All groups share one centre, and each spreads out both ways along 9 directions, with some noise.
Some rows, each with its group after it:
-0.4 -11.4 6.7 13.2 15.9 10.9 -7.0 14.6 16.0 -36.6 -29.1 -41.2 -39.0 0.6 | (0)
9.9 7.3 -28.9 23.7 -17.6 12.1 44.0 -9.0 35.8 -0.7 6.3 -44.5 30.3 -29.5 | (2)
-2.7 -2.0 11.7 11.8 17.7 25.2 -8.3 -59.1 31.2 9.2 15.3 -31.7 30.1 -17.7 | (3)
17.3 -20.0 3.5 9.6 -29.7 -36.1 -14.2 -17.3 -14.8 8.0 2.9 -16.0 28.6 25.7 | (0)
4.2 3.0 -3.7 -18.3 15.4 -13.5 -5.7 -3.0 8.8 -23.6 42.0 22.8 14.3 -18.5 | (3)
-3.6 8.4 -11.8 -15.1 -31.5 -26.6 4.7 3.1 2.3 6.0 -5.0 28.4 4.8 -3.6 | (2)
-2.9 5.9 15.6 30.9 -13.1 29.2 9.7 34.9 -2.8 -48.1 21.6 19.8 -30.9 -25.6 | (0)
-6.5 41.4 -7.6 18.2 32.2 6.4 32.4 10.1 -14.7 26.0 3.5 -10.7 3.7 31.0 | (3)
-7.4 37.6 -2.2 6.6 7.3 30.4 -24.3 -15.8 -25.5 -16.7 -42.1 -49.5 -9.7 -18.9 | (2)
6.2 -15.1 24.6 6.7 54.9 -7.5 -6.1 10.4 -11.3 -4.5 11.4 -18.4 -2.4 39.9 | (2)
8.8 -3.2 -14.8 -30.7 -19.5 -6.6 7.7 18.9 -24.8 20.6 3.3 34.7 0.8 11.5 | (2)
-22.1 42.4 -1.0 4.7 14.4 20.6 -1.7 -5.2 -10.9 3.1 -5.7 7.6 -8.3 -13.6 | (0)
15.9 15.8 -15.1 25.6 -17.0 -31.8 19.8 1.8 -30.5 26.5 4.9 -26.2 26.0 42.7 | (0)
17.7 20.0 2.3 23.0 -16.5 0.0 17.3 0.5 -25.9 -14.0 5.3 -21.4 -20.8 46.0 | (1)
3.0 -13.7 -26.6 -28.5 1.6 14.3 -23.5 23.7 -4.0 4.4 -30.5 -5.0 -26.9 -27.8 | (0)
-4.1 28.7 -23.3 7.2 53.4 9.0 17.0 23.7 -9.4 40.0 -2.5 -24.0 -2.4 20.0 | (0)
19.7 -9.9 2.1 -28.8 53.2 -10.3 -3.8 -7.7 -3.8 -10.7 -7.2 -53.0 20.5 23.9 | (1)
6.8 -8.3 -3.0 5.2 -3.8 16.9 -0.1 -6.2 -20.1 47.7 23.9 9.9 52.2 -14.2 | (0)
16.0 0.2 -6.7 3.3 -23.0 -3.6 -12.7 -23.0 -24.5 7.8 -8.7 -29.4 37.3 -2.3 | (1)
-16.1 27.4 25.1 4.3 0.8 10.1 -18.5 -3.8 -0.4 -53.9 -3.0 10.6 -16.7 -19.4 | (1)
-22.0 -6.4 12.6 -6.4 13.1 -11.9 -23.9 -17.8 18.3 19.8 16.8 29.9 37.7 -34.4 | (1)
10.4 3.5 -10.5 8.4 -3.0 9.3 13.6 41.4 -22.8 -24.4 -3.6 -21.8 14.8 -24.4 | (3)
-20.3 50.8 -4.0 45.4 -4.7 -5.4 8.7 -20.9 2.3 7.9 26.6 -1.7 28.3 -20.3 | (3)
22.2 7.5 -15.0 19.9 -34.1 -6.5 19.2 -16.3 -15.8 9.6 12.9 -30.4 28.6 22.3 | (2)
-4.1 38.7 -10.4 -3.6 -30.1 24.8 37.8 -18.0 4.6 -21.4 -9.2 -7.8 30.7 -22.3 | (0)
31.4 -17.8 -18.6 -1.1 -43.4 20.7 10.6 21.5 -37.8 11.2 -5.5 -12.8 -0.2 6.5 | (1)
31.2 -21.2 -13.1 -3.5 -39.5 28.4 -12.1 -3.6 -17.7 -21.9 12.1 -12.7 -16.6 -13.8 | (3)
4.0 10.2 46.7 11.1 10.6 4.0 13.8 -30.2 -17.8 -15.5 31.2 15.5 19.9 46.1 | (2)
-28.7 64.3 27.9 26.5 7.6 6.7 32.4 -34.4 -4.2 -1.4 20.5 16.2 32.8 11.0 | (2)
-7.4 8.4 -21.5 -3.2 -14.0 -7.0 17.6 20.7 -1.6 18.7 -19.6 -0.1 19.7 -18.5 | (3)
-7.0 45.9 -24.8 -6.0 40.8 30.5 29.4 11.5 -18.6 47.0 4.0 -2.4 17.3 1.6 | (0)
37.6 5.0 23.4 5.5 -13.9 33.4 -18.3 -22.6 -52.1 -44.4 32.4 -25.4 20.4 10.5 | (1)
24.4 -12.5 -10.3 16.4 -11.8 52.7 5.1 7.8 -22.6 8.2 3.2 -31.1 -16.0 6.2 | (3)
8.4 22.2 -19.5 21.4 -12.8 -0.1 35.7 5.3 1.3 4.8 -5.3 -30.5 29.4 -2.8 | (2)
-2.8 1.2 -16.0 -7.7 22.8 11.6 26.6 51.7 -11.0 24.3 -9.9 9.2 -14.7 10.0 | (3)
-4.3 17.4 2.7 13.1 -14.8 26.2 -0.3 20.1 -22.4 -17.7 -18.6 -8.8 -14.2 -12.2 | (1)
14.8 21.3 -32.2 -43.5 0.3 3.9 22.1 19.2 -20.7 -8.4 -20.7 -13.7 3.5 4.2 | (3)
4.7 63.4 -27.5 30.7 -27.6 28.3 20.5 -6.2 -33.6 3.3 13.3 -12.0 -21.5 7.3 | (3)
-25.3 40.5 23.5 52.0 36.8 8.3 23.2 -13.3 7.1 0.8 15.9 -16.0 20.3 6.4 | (0)
3.6 -32.3 -4.8 -2.3 -8.2 4.4 -5.2 3.3 18.2 19.5 26.1 30.9 -0.7 -17.2 | (3)
-2.2 -9.4 0.1 1.5 -19.4 -78.0 -19.8 1.8 10.9 -13.4 -22.3 -13.5 3.8 20.7 | (2)
9.7 33.8 -18.2 -2.6 -51.9 21.3 15.0 -22.2 -26.9 -10.0 2.7 -8.8 24.6 -17.1 | (1)
2.1 -2.8 -5.8 -31.8 49.6 2.4 0.0 -1.9 11.6 4.5 -11.7 -18.1 -0.7 15.7 | (1)
-6.2 -4.6 -8.0 35.6 -9.2 -21.1 -10.0 29.4 11.3 -26.2 -21.8 -34.4 -9.9 -22.7 | (2)
-26.1 22.5 0.1 25.9 -28.4 3.3 1.1 -10.6 -1.5 38.9 -35.6 7.9 -8.9 7.3 | (1)
4.4 12.2 17.9 51.1 -15.5 7.4 30.6 -3.2 7.2 -30.8 2.3 -42.0 17.1 2.7 | (0)
9.3 16.8 -8.6 -8.1 -21.8 -40.1 -4.3 -14.4 1.6 -48.2 2.2 -15.7 13.7 -4.5 | (1)
3.6 -24.6 -9.9 -34.4 -11.9 -28.1 -14.3 22.4 2.0 -0.1 -10.3 24.2 -14.4 2.9 | (2)

New rows. What belongs after each?
-5.6 37.9 -7.7 -2.7 -5.2 39.3 45.8 -20.6 7.1 6.6 9.7 -3.5 29.4 -18.5 | (2)
13.5 -8.1 -33.9 -62.8 54.8 -15.0 15.9 7.7 27.0 -8.5 -5.8 -31.8 36.8 -22.1 | (1)
-8.8 -41.3 -11.5 -5.6 11.8 -18.1 1.4 31.7 14.6 51.3 -21.1 10.0 -8.4 11.5 | (1)
5.6 13.0 12.7 -24.4 -24.2 1.5 -8.7 -71.5 -19.9 25.2 -2.8 0.6 44.7 18.6 | (0)
-6.1 30.1 -11.3 1.6 -11.4 -6.0 36.2 -11.3 4.3 5.9 5.2 -4.8 41.7 -4.3 | (0)
-9.4 41.4 -2.8 11.4 -18.9 46.6 24.7 -25.4 -17.8 35.3 -5.7 6.0 -11.6 25.6 | (1)
-1.2 -32.8 -5.0 5.8 -8.3 14.5 4.7 48.8 -6.1 37.7 -9.5 27.4 -18.2 -6.5 | (1)
9.1 18.7 -28.5 -13.3 17.0 -14.1 17.4 13.8 -9.9 19.9 -14.5 -25.2 -10.8 27.9 | (0)
16.6 26.2 -2.9 12.8 -26.7 23.8 -8.3 -33.9 -30.6 -21.4 2.0 -27.5 -29.8 27.9 | (3)
6.5 -24.7 -19.7 -33.2 -10.2 10.4 -35.0 0.5 -3.7 13.1 -36.4 -14.7 -10.8 -21.2 | (0)
0.2 1.0 -32.6 9.7 -21.3 -44.7 2.0 49.9 -4.6 -5.8 -41.1 -23.4 0.3 -12.4 | (2)
11.1 4.3 5.2 8.3 3.7 37.1 13.0 -24.5 5.4 -12.7 7.2 -28.6 11.3 -5.1 | (2)
-10.0 24.1 -42.1 -27.3 -2.0 -4.5 -4.8 -7.1 10.5 21.2 -36.8 -17.4 -4.1 -26.7 | (2)
-3.1 -9.6 -19.4 -15.2 26.4 -7.5 -14.4 13.5 11.2 19.8 -24.8 -20.2 0.4 -15.8 | (0)
-13.3 12.9 -10.4 -0.5 48.8 -49.6 -14.5 21.8 6.6 7.8 -40.6 -36.7 -4.4 17.0 | (2)
3.1 41.8 -6.8 10.7 1.1 33.3 35.7 -5.2 -15.9 -0.3 -2.7 -18.6 7.0 4.6 | (0)
19.4 -43.8 -9.4 -34.1 -28.6 -5.8 -9.4 -19.5 -8.0 44.8 -10.3 11.1 8.0 20.3 | (1)
12.8 1.8 18.5 0.6 -26.5 -1.4 13.9 -50.8 -9.4 3.3 6.5 -19.9 50.6 25.6 | (0)
-21.4 29.9 9.6 11.9 5.8 11.9 9.9 -28.7 -0.5 14.1 8.7 11.1 40.7 -19.0 | (0)
1.8 40.8 -13.1 19.4 -36.5 24.6 50.1 5.4 -4.3 -31.1 -11.7 -23.6 18.1 -20.8 | (0)
0.8 -0.5 -18.5 -16.4 21.9 -78.1 -13.3 3.6 17.4 11.6 -16.7 -10.8 -9.8 38.4 | (0)
-14.7 -17.1 12.1 -15.0 -12.7 -21.5 -29.3 -24.5 13.7 19.3 -7.4 28.5 11.8 -11.3 | (1)
7.3 -7.7 12.9 -25.9 29.5 37.5 10.7 -10.5 6.5 -9.2 12.4 4.6 -18.7 12.4 | (0)
2.3 -36.3 5.9 -26.4 16.6 -3.5 -7.1 16.2 6.5 -2.5 -2.1 7.3 -0.3 -8.7 | (3)
7.8 16.4 -15.1 31.4 -16.2 -6.0 17.5 34.2 -9.0 -13.1 27.3 8.0 9.2 -18.8 | (1)
-24.8 17.4 -0.5 26.1 11.4 -11.9 -10.5 28.9 3.7 -3.2 4.4 11.3 -3.4 -30.4 | (0)
-1.1 16.4 -8.7 -49.8 21.9 10.6 8.3 -13.9 17.5 -30.9 -2.4 7.3 -6.9 -12.4 | (1)
-1.5 1.5 -6.0 -56.4 45.4 -17.9 -0.8 -53.2 28.3 11.9 -4.5 -16.3 32.7 12.8 | (1)
0.9 10.4 6.8 6.7 -7.6 -52.6 9.8 -11.8 16.3 -42.0 -7.0 -16.8 -14.1 37.9 | (0)
-6.1 11.9 -12.6 1.8 51.4 35.1 9.6 10.2 0.5 38.7 -8.8 -24.8 5.3 -12.7 | (0)
-14.9 13.5 -10.3 5.4 -12.4 8.0 26.5 20.2 4.5 24.0 -20.4 21.0 -50.3 27.6 | (1)
0.9 -1.3 -17.4 14.7 -1.9 10.3 -15.4 51.6 -22.7 -9.5 -3.5 4.1 -39.7 -11.7 | (0)
20.3 -21.4 -9.7 2.4 -14.4 -19.0 -4.5 -8.2 -9.5 33.9 23.1 -2.1 44.0 2.4 | (1)
10.5 -2.3 -19.2 -23.7 -32.6 -16.4 -15.0 -14.3 -15.9 23.6 -23.4 -2.1 23.5 -7.5 | (0)
8.2 -3.1 10.0 17.4 -4.7 28.1 12.8 39.6 -5.6 -59.7 13.9 5.9 -54.0 -2.3 | (0)
-3.1 -38.9 14.0 -2.4 -27.6 -15.9 -34.7 1.5 -11.4 28.9 -40.6 5.6 -10.3 15.4 | (1)
3.7 0.0 -1.8 40.8 -18.9 -25.3 -11.8 0.6 -15.8 18.1 16.6 -8.3 49.6 -21.6 | (1)
24.0 -13.7 -24.8 -4.0 -23.9 -8.0 18.8 22.0 -16.9 14.3 1.9 -10.6 -4.6 28.5 | (1)
-3.5 7.2 11.1 2.0 -6.9 -39.4 39.8 -7.6 32.0 -38.0 22.2 5.9 22.2 10.0 | (0)
20.9 -32.5 -6.8 40.4 -10.5 20.9 -12.3 30.4 -14.6 12.6 44.1 0.4 -24.4 -11.5 | (2)
-19.3 18.2 -30.4 20.5 -17.2 -35.9 -4.2 18.4 21.5 -3.2 -23.5 -9.5 -6.8 -44.0 | (2)
-16.6 45.9 -16.9 30.7 28.3 29.4 14.6 8.6 -23.9 51.8 -4.0 -17.7 25.1 -10.1 | (0)
21.6 3.9 -2.5 1.1 21.0 42.8 18.0 32.7 -32.0 -21.9 9.8 -18.3 -5.0 -4.5 | (1)
14.3 -1.6 -44.8 4.3 -22.2 0.6 26.1 6.6 -12.4 70.2 -15.5 -32.5 50.2 5.7 | (1)
26.3 10.7 -19.9 12.3 -6.1 17.9 19.3 8.5 -47.6 49.4 9.7 -20.8 20.2 32.9 | (0)
19.6 -8.9 16.9 -5.6 1.6 -17.0 -11.1 -8.6 -29.0 6.9 11.4 2.9 5.2 47.4 | (2)
24.9 8.7 -35.6 -32.6 13.6 3.9 27.9 31.8 -25.2 -1.0 17.9 -6.1 11.1 6.1 | (3)
-11.5 -11.1 -5.4 14.4 13.4 -56.8 -39.4 23.1 -1.7 14.3 -4.7 7.4 -12.1 1.7 | (0)
23.9 2.5 -20.9 -21.6 -29.7 -21.1 10.4 -7.6 1.8 -20.1 36.1 8.6 24.0 -12.3 | (1)
18.2 -15.8 2.1 5.4 -20.9 -64.7 -17.9 9.3 -4.8 -30.4 1.8 -2.9 -33.7 48.4 | (0)
12.3 15.2 -24.5 -34.9 -20.6 19.2 18.5 -32.1 -17.2 38.0 -17.3 -18.6 44.5 1.5 | (0)
3.4 5.2 -2.1 3.6 7.5 -22.6 50.7 -3.5 25.4 -0.6 5.0 -15.7 40.0 16.5 | (2)
-10.6 6.3 -7.7 6.5 7.0 -68.6 -19.7 3.6 23.1 -14.7 -24.2 -12.6 -15.0 7.9 | (0)
-23.8 24.5 14.6 12.2 37.6 1.4 6.3 -9.2 34.6 -40.3 -23.3 -33.4 -28.9 -5.4 | (0)
-11.8 30.7 -17.2 -13.3 -15.5 12.6 -6.7 -26.5 -19.1 41.4 -20.0 1.8 41.4 -26.6 | (0)
-6.4 -2.4 -17.6 -15.7 7.8 -12.5 23.1 -14.5 21.1 42.0 -28.8 -23.2 50.1 -9.6 | (3)
